The first 6 rows are patterns. Each new row is the sum of 2 different patterns, raised or lowered, with some noise. Before adding, each is slid sideways (what falls off one end comes back at the other) and multiplied by a number that may be negative. Names go in the order of the patterns.
Some rows, each with the names of its patterns after it:
[ 0 -3 -6 -1 -6 -4  3 -9  0 -1 -4 -3  6 -1 -3 -2 -1 -7  9 19 -2  4 -6 12
 -4  5 -2  6  6 -8  1 19  3]
E
[  4   0   1   1   4   4   4  -1 -19   6   6   8   9  16  -6  13   2  -3
   5   7  -8  -2  -2 -19  -9  12   7   4   0   5   6   5   4]
F
[  6  -1  -6   3  -7  -1   8   8   0   0  11   5  -9   3  -2   4  -6  10
  15 -19  -9   4 -12   9   1  -1 -13  -4 -13   4  17  -4  -7]
U
[-15  12  -7  -4  10  12 -14  -8 -10  11  -5  -1 -11   2  -8   1   4   0
  -2   7  -2  -3  11 -14  -4   1  11   9  -4  -1  -6  -1   4]
J
[ -3   1   9  -1  -1   0  -2  -2 -17  -7  14   8   0  -5  -2  10   0   2
 -11   2   6  -7   5  10   4  -4   0   6   2  -1   3 -13   4]
K
[ -1  13  -2   1   2  -2  -3  -4   4  -1   4  -1  -3  -2 -10   4  -6   0
   0  10   3   4 -19   1  -2  -2  -9   1  -5   4  -3   2  -8]
Q

New rows, each followed by the names of its patterns:
[  9   7  12   2  19   6  -5   9   6  -2   7   9   9   2  11  -7 -11   9
   3  17  -8  13  -1   7  -9  -2   8  19 -12   2   7  14   9]
E Q
[  4  -3  -8  22  -3   5   8  19 -14 -14  17  21  -1  17  -9   6   2  19
  12  18   1  -6   9  11   7  -2  10   4  20  13  -5  -2   3]
U J
[ -8  -7   2 -16   0 -15 -15 -12  -7 -18 -12  -8 -31 -17  -3  -8 -17 -15
 -12   4 -10  -9  -8  -7 -13  -9 -13  -7 -11  -8 -28 -17  -7]
F Q
[ 5  8 -7  9 10 10  0  7  4  7 13  6 -3  8  1  3 10  7  2  8  2  1 -9 -7
 17  6  6  1 10 14  7 -5 -3]
K Q
[  6   0   6 -20  -2   4 -14 -12   0   2   8  -8   0 -12  -3  13 -15   8
  -5  -6   3   4  -7  -8  -5   6  -8  -3 -17   3 -12   0   2]
J Q
[ 14  -5   5 -20 -13  -1   6   3   7  -9  -6 -12   8  -6 -10  -8   5   7
   4 -18  -6  -3   4 -14  -1   2 -10  -1  -6  -5 -10 -13   2]
U J
[ 18   4   8 -14  -1  -5 -12  -6   2 -21  -7  -8 -26 -16   9  -1  -6  -8
  -3  -6   7  15  -5  -2 -11   5  -7   3  -5  -1 -16  -9   0]
E F
[ -5   4   9  13   9  -3   7  10  36   3   0  10  -1 -11  12   3  10   9
   5   5  15  23   9  29  17  -7   6   7  11   8   7  20  13]
F K
[ -7   7   4 -12  -2  14  -1   9  -7  -4  -2 -13  -4   2  -8   0   0   9
   3  -9 -10  -4   2   0 -16   6  12   5   1 -12  13  -8  -6]
E K
[-11   8  -6 -16  -1  -7  -5   1 -15  -8  -6   1  -8  -6   6 -10 -14  -2
   3 -11  -8  -8  -1 -11  14   1 -13 -11 -11 -12   2  -3  -2]
U K
[-15 -10  -2   2  14   1   9 -15  -2   6  -4 -10   4  -3  -3  -4   3  -8
  -1  18 -11 -18   3  -8   2 -16   7  -7   4  -8  -9   5 -12]
E Q
[-21 -23   0  -6  -5 -18  -7 -10  -3 -15  -6 -10   1 -15 -12 -20 -14 -18
 -14  -8  -9  -8 -22 -22   0  -7  -3   6  -5  -5 -25  -5  -5]
F J
[  4   0   9   4 -14   3   1   1   3   8  -2 -17   3  -6   6  -5   5   5
   0   2  -4   7  -9 -14  -6  16   3   5   3  12   3   3   3]
E Q
[ -3 -21   1 -26  -3  -7 -28 -21  12  -6  -7 -24 -17 -14 -11 -19  -6 -22
 -17 -14 -15 -20  -8 -13 -24  -6 -12 -21 -14  -3 -13  -9 -15]
E J
[  0   1   6   5   8  -6 -15   1  -3  -7   0   4  -5   7 -10 -24  -9  -6
   2 -20  -4   1  -5  -7 -10   8 -12 -30  10   3  -5  11 -11]
E U
[ -5 -28  -8  -6 -11 -18  -2 -14  -9  -1 -20 -18  -9   9  -3 -10 -10 -14
 -12  -9 -19   2 -12 -13  -3   0 -28 -13 -21   0 -13  -3 -16]
J Q
[  1  -4  10 -13   2  -5  -9  -9  -2 -14  -9 -11 -19 -23 -13  -2 -10  -5
 -13  -1  -9  -4 -10 -13  -3  -8 -20  -9  -5  -8 -20  -4   0]
E F
[-11  11   3  -1  10   3  11  -4 -18   5   6  13  11   3  22  -1   8  16
  -2  -3  21  14   9  -2  11   8  16  10   3 -12   5   3  14]
E J
[ -2 -12  -9  -4 -20 -15  -2 -16  -4   2 -17 -13  -9 -25 -13  14  -6  -8
 -12  -6 -12   1 -16  -4  -3  -6  -9  -8  -5  -3 -13 -14  -1]
U J
[-23   3   5  -1   7  14 -16  17   1  -8  -6  -2  -8  -3  -1 -20 -14  18
  -4   4  -1  -5  -5  11   5   7 -10   0  -1   8   0   6  -5]
F J
[  9  16 -21  -4  10 -12  11   9   4 -11  -1  -5   6  14   0 -12   9  -2
  -2  10  -5   0   9   6   0 -10   5  15   1   5  -3   3   4]
U K
[-12   3 -11  -5 -14 -35  -7  -5  -5  -3   4   0   5 -22 -19  -8   0 -16
 -22 -13 -27  -6  -4 -12  -2 -15 -16  -9  -2  -9 -13 -13  -9]
F K
[ 19   1   6   0  16  18   5   0   5   3 -14  11   9   7   7   0  -4  12
   2   5  22   7  -4   0   0   4   5  -1   0   2   2   0  13]
E F
[-19  -8  -1  14  -5  -2   1   5 -15   3   1   4  -8  13  10 -20  -1  -8
 -16   9  10   6 -16  -5 -17   1  18 -16   3  -1  -5   0  11]
U J
[10 13  9 19 13 13 20 12 14 22 15 22 21  9 12 16 16 21 10 29 11 16 19 12
 24 14 10 26 23 11  9 -2 25]
J Q
[12 14 24 -5 13 23 15 16 16 12 22 19  6 31 18 14  3  8 21 18 19 -1 16 33
  9 28 31 -1 13 30 20 27  7]
F J
[ 0  8  7  3  4  4  0  4  8  6  5  8 -2 -8  9 18  4 -5  2 -4 -4  6 -7  8
  8 -9 -1 12  9 11 20 16  0]
E F
[ -4  -4  -4  -9  11   7   9  -2   7   3   6   2  10   0  -9   3   1   3
   5   0 -14   2   5   4   7  17  -4  17  -1   1   3   7 -14]
F Q
[ -3   0   5  14  -7   4  14  -3   8   2  12  -3  -7  36  20  -7  13  -3
   7   8  12   9  18   9 -13   5  16  -2   2  10   7  13   3]
U K
[-13   5   2  13  10  10  18  14   5  22   7   7  19   3   0  11  18  17
   7  15  -4 -10  14  -5  23  -7  10   9  18  -7  -2  10  15]
E J
[  7 -18  16  -1   2  13  15  -2  -6  -1   9   1   6  -3  14  -3  10   7
   4  -6   6   0  19  12  -4   4  14  12  14  -1   7  -1  10]
J Q
[ -1  -1  -7 -11  -5  -7  -7   1  -8  -2  -3  -6  -5   5  14  -7  -6  -7
 -13  -8  18 -13   1  -3   5 -10  11  -1   6  21   1  -9   9]
E F
[-24 -20 -12 -29 -28 -12 -16 -16 -23 -13 -24 -31   8 -13 -17  -7 -30 -17
 -15  -6 -12  -4  -7 -24 -23 -17 -21 -11  -9 -27 -10 -17 -14]
U K
[ 5 21 14  3 -6 25  9  5 -2  3  3  4  0 12 -7  6 18  2  6 14  5  2  2  9
  1 20 24  2 11 -5 21  0 13]
E Q
[-24  -8 -11 -23 -21 -10 -22  -7 -27  -8 -23  -4 -22  -7 -21 -24 -11 -14
 -34 -16 -13 -22   0 -12 -13 -21 -25  -7 -14 -12 -12 -17  -6]
E J
[  3   7  -4  37  -4  -1   9  10 -20   6 -13  15   7   2  -9  17   3  10
  31  18  -5   7   3   6  14 -10   1   6  14  16   4   6   0]
F J
[27  5 23 22 -5  9  5 14 16 12 22 12 -3 -6  9 41  6  7  9 14  1 18 12 13
 19 27 12 11 35  5  3 19 22]
U J
[  2  10   9   4  17 -20   1   4  12   6   2   0   2   0   8 -14  15   5
  -1  14  15 -10  -5  -8  16  -1   5  -7   4  -4  -2   9   1]
J Q
[-14 -21  11   4 -14   7 -11 -15   7  10  -2  -3 -16 -16  -1   5  -8  -7
  13 -18   8  -1 -19 -20   6   1  -6 -17   7  -7   6 -11   7]
U J
[-10  -2  -6 -15 -19   0   7 -18  -8  -3  -1  -8  -6  -3 -12 -15   4   1
   2   6 -15 -10 -11   4  -8   0  -8 -28  -4  -3 -14  -7   4]
E U
[ 3  9  7 29  1 -4 13 14 13  5  9  8  9 11  5  5 10 -6  6 11 15 17  6 14
 10  8 18 11 17  9 16  4 10]
E Q
[15  1 14 16 13  4 -2  4 26 16 10  4 23 12  3 17 10 14 10 20 25 -1 -6 13
  0 27 18  8 -3  4 -2 18 20]
U J
[  5   0  -1  -4   9 -14   2   0 -15   0   2 -14  -8   1 -19 -13   4   1
  -8   5  18  -2   4  -7  11  -6   1  -5   4   5  -8  -3  -1]
E F
[ -1  -9   3 -19  -1  -2 -14 -17   3  -3  -2 -17  -4  -5   1 -12 -18  -7
  -8  -5  -2  -3 -13   0 -17  -2  -4  -5 -24 -19  -9 -22 -13]
F J
[ -9  11 -15 -17  -7 -14 -13  -8  -5  -9  -2   7  -8 -26 -16 -10 -12 -10
 -13 -11 -10  -3  -7 -21 -13  -1 -12 -15   3 -16 -15 -11   0]
U K
[ -4 -18  -3  -9  14   6  -5 -10  -8 -10   4  -3   7 -12  -1   6   4 -11
 -13 -11  11   0  -3 -11   7  -6  -8   4  -3   0   0   2   5]
U J
[ -1   6  -2   2   0   0   3  -6  -1 -24   5   2  13   8  18 -22  11  -1
  -6  -3   6 -12   0  -5 -18 -16  10  14   0  -1   4   3   1]
F Q
[-16  -5 -14  -7 -10 -12   5  -8 -26 -11 -13  -1  -4  -4  -1   4  -7   5
 -19  -6  -3  -4 -18  -4  -7  -2  -8   1 -21 -25   5 -13   1]
E Q
[  2  10  -1  15  22 -19   5   7  -7  21  15  -4 -10  -2   1   7  22  -5
   2   6   5   4   8  -2  10  13  11  13  -3  14  11   5  14]
U J
[ -7 -11  -8  -8 -19 -12   9  -9 -22  -9 -12   5 -17  -2 -20  -4  -7 -17
   2  -1 -18 -13  -6   0   0  -9   0 -14  -7  -3  -6   1  -4]
E K
[-10 -10 -28 -16  -1  -3  -7 -14  -5  -3  -4  -7 -20 -14  -7 -18   5  -1
  -5 -12  -4  -5  -5 -14  -4 -21  -1 -12 -18   0 -11 -11  -8]
K Q
[-15  -2 -11 -18 -12  -7 -17   0 -11 -17  -2 -15 -11 -17 -17  -6  -8   5
  -3 -22  -5 -21  -1  -7 -24 -19  -1   3  -4 -23  -2 -13 -10]
J K
[ 34  19  28   2  16  26  27  -2  21  18  16  22  20  16  23  16  16  30
  21  18   9   4  22  19  24  19  20  22 -12  26  16  14  -5]
E J
[ 8 -3 11  4  1  4 -1  6  0 13  2  7 -4 -5 20 26 -1 21 -3 -3  7 19 10 21
  5  7 17  0 -5  7 17  6  4]
U K
[-11   3   2   2  -7   5  -2  -2 -16   8   8   2   6  -3   6   7 -13  21
  -4  -1  13  12 -17  -4  -4  12  -2   7 -17 -16  -3  -3   9]
E J
[13 10 18 22  9 17 13  0 14 15 14 15 21 15  1  3  1 17  6 17  0 14  5 15
 17  7  0  6  4 12 21 12 13]
E K
[  0   4   3   4   3   2   7   2   6   7  18   0  -6   3  -6  -7  10   4
   7  12 -13   2  12   6   0  21   9   0  -3   5   0   1  11]
F Q
[ -7  -8 -14   0 -10   4  -2   1  -7   3 -13  -8   4  -4  -8  -1   8  11
  -8  -1 -11  -2  -1 -12   8 -20  -5   5   7 -16  -8 -11   3]
J Q
[ 10   8  12  10  -1  -2  26   4   7   4  11   9   7 -13  11  -2   4  -2
   4   0  15   3   7  -3   6  14  13  25   6   9  -1  13   7]
E Q
[  6 -10   8  -3   5  17  -3 -11  10  -2  -2  -9 -13  -7 -12 -10  -1 -11
  -3  -5  -8  -7   3   9  -8  -8  -8 -14  -5  19 -13   0  -5]
E F
[ -1 -14 -19 -13  11  -2   0  -8  -5  -2  -1  -7  -1  -5 -12   3  -1  -4
 -10 -14 -19  -1   2   1  -1  16 -18   8  -3 -15 -10   8  -7]
F J
[-10   0  -3  -4  -5  -4  -9   0   0 -11  11   2  -3 -13 -11   4  15   1
  -3  -9   7 -23  11  -7 -10  -9   9   1  14  -8   6  16  16]
F J
[-15   4   2  -7  -2   2  -9  11   1  -2 -13 -11   0  -1   3  -1  -7  -5
 -10   6   5  -6  -3   3  11   5 -16   2   2  -1  -6   0 -19]
F J
[-16   0 -14  -2  -2  -9 -12  16  -5  -7  -1  -1  -6   6  -3  -2  -6  10
  -1 -22   0  -7  -3  -5   5   9 -20  -9  -5 -11   3  -2   4]
U Q
[ 10  -1  -3   3  -4  -5  -5 -15   7   6   7   1  -4   6  -6   0  -7 -10
  13 -12   0  13  10 -14  -7  -3   8  -6   0 -18   4  -8   1]
J K
[26 18  3 15  6 22 10 18 12  8 23 18 -3  7 13  5 25  7 10 -2 10 13  8 20
  9  1 22  3 17 10  0  2 22]
J K
[  2  21  11 -14  -7  -8  -2  -4 -16   2  -9  -7   5   6 -12  -9 -11   2
  -3  15 -13  -5 -12  -8 -12   4 -14   1   0  -7  -1  -4  -2]
F J
[ 6  0 13  6  9  6 13  4 13 19 -5  5 10 16 28 25  7  9  3 23 -7 27  2 12
 24 14 -3 20  3 20  2  3 -2]
E J
[29 26 22 17 26 19 24 28 27 38 36  2 -1 26 23 31  3 27 16 34 15 12 36 17
 -3 17 26 26 23 22 29 25 32]
E K
[ -3 -11  -6   3 -19  -9   6   0  -6 -11  -3   2  -1  -3 -16  -4  -8  -7
  -6   2  -2  -1  -3   3 -18  -6  -5 -18 -10  -7  -7   4  -8]
K Q
[  6 -16 -19 -12  -2 -23  -4 -10 -11  -3   9  -4  -5  19   6 -24  -6  -9
   0 -15  -1   5 -26 -17  -2 -18   2  -8  -9 -21  -9  -4  -6]
F U
[13  9 16 13  7  3  6 13  7 10  7 15  8 19  6  5 12 -1 11 11 18 14 17 10
 18 -2  2  3 15  8  6  7 10]
K Q
[ -4  -1  -9  -6  14   7  -4   2  -3   6   0   2 -15   1   6  -5   3  11
  -7 -22   1  -1   5 -11   3 -17   3  -9  -6  12  -3 -18  -5]
E K
[  3   0   1 -10   5   1 -15  -9   9  10   7  -8  -1   1  18  -3   7   0
  -6  -3  -1  -2   1   6 -10  11   2  -8  -6 -11   3   1  11]
J Q
[-24 -18 -11 -21 -11  11 -14 -10  -3  -5 -20  -3  -3 -10   2   2  -9  -9
   2   3 -15   0  -8  -5 -14  -5  11 -30 -14  -2 -10   5  -2]
U Q
[21  1 -4 -7 26  6  9 -1  9 18 -4  7 15 10  9 -3  1 10  2 -3  8  1  6  3
  3 -8 13  0  2  9  4 -2 13]
E K
[  0  -1   3   2   0  -4   5   3   4  11   8   0 -14  -4   7   4   9   6
  14  21 -18   2   4  -1  -6   6  10   9   3   4  -1  18  -3]
J K
[ 10  12 -14  -4   6  -7   8   4   0 -10  -3  -7   4  13  -5 -19   7   2
  -1   6   5  -6  13   5  -4   2  12  -2  -8   0 -14  -4   3]
F U
[  1  -2  -7   1 -11 -14  -1  -2   2  10  -9  -8  -3  12   0   7 -12 -13
   5  -3  -4   4   4  -7   1   2  -7 -10  -1 -11  -8  -8   3]
U K
[-13  -7 -23 -20  -5   9  -9  10   1 -13 -18  -8 -14 -12 -18  -8 -13 -27
  -8 -13 -13 -12 -12 -10 -12  10 -20 -15 -15 -17 -17  -8 -16]
F Q
[ -2  -5   7  -1   6   4   0 -17  -2  12  -5 -15   2  -2   8   6  -5   0
   5  -3   1  -4   7   0   4  -8   6  -4  -7  14  12 -11  -9]
E U
[  5   8  11   3  -4  14 -10  15   7  18  16   8   4   5   3  12  -9  24
   0  -6  16  16  -8   0  -2  19  -2   6  -7   9   1   8  18]
J Q
[  1   5  10  12  -6  -1   0  14  -1 -11   0   9   4  11  19   0  10  10
  -1   5  16 -11   0   3  -3   3  10   7   1   3   9  -3  16]
F J
[15  8 19 22 -4  1 12  7 10  8 11  6 13 -5 14 23  6  7  6 17  0 10 10 16
  8 13  4 18 18 14 -5 15  3]
U J
[ 0  7 19 24  9  5 11 20  4 13  2 13 16  9  5  0 15  1 16  4 15  3 13 -7
  6 14 10  0  6  8 12 14  7]
E K
[  4 -10  -7   5 -10  -6  -2  -7   3  -9  -7 -14  -4  -4 -15   4  -9 -14
   2  14 -18 -10 -13   3 -10  -8 -11  -4  -8  -5  -3  -6 -12]
J Q
[-12  -3  -5  -7 -13   2  -1  -2  18   0  -9 -10  -8 -11 -10 -12   6  -8
  -7  -3   1  -6  -4 -11  -5  -5  16  -9 -19  -9 -13 -17   2]
F Q
[ -5   6  -1  17  11   4  13   1   5  10  -6  15 -11  -2  24  23  -5  -3
  -3  23   3   7 -10   9   5   3  13  14   8   8   6   8  17]
J K
[  1   7  13   1   8   4   0  -8   0   0  18   2   1 -16  13   4   9   4
  18  -7  17   2 -12   7   5  -9   0   1 -15 -12  11   2   4]
F Q
[  5  14  -7   1  -5  19   3  15   0  -3   9  13 -19   6   8  -1   1   5
  -9   0   1   5 -13   0  25  -1   7   2   7  -8 -14  25  10]
U Q
[-12  -9 -26 -12  -5 -11  -3 -11  -4 -12 -22   6   7 -22   1 -15  -1  -1
   1  -7   0 -13 -20 -16   7 -18  -9   5  -1 -13 -13 -21  -8]
U J
[18 22  9  8 23 28 10 27 13 24 20 30  7 26 15  5 14 23 11 22 21 19 16 19
 21 11 20 20 10 13 21 19 19]
U Q
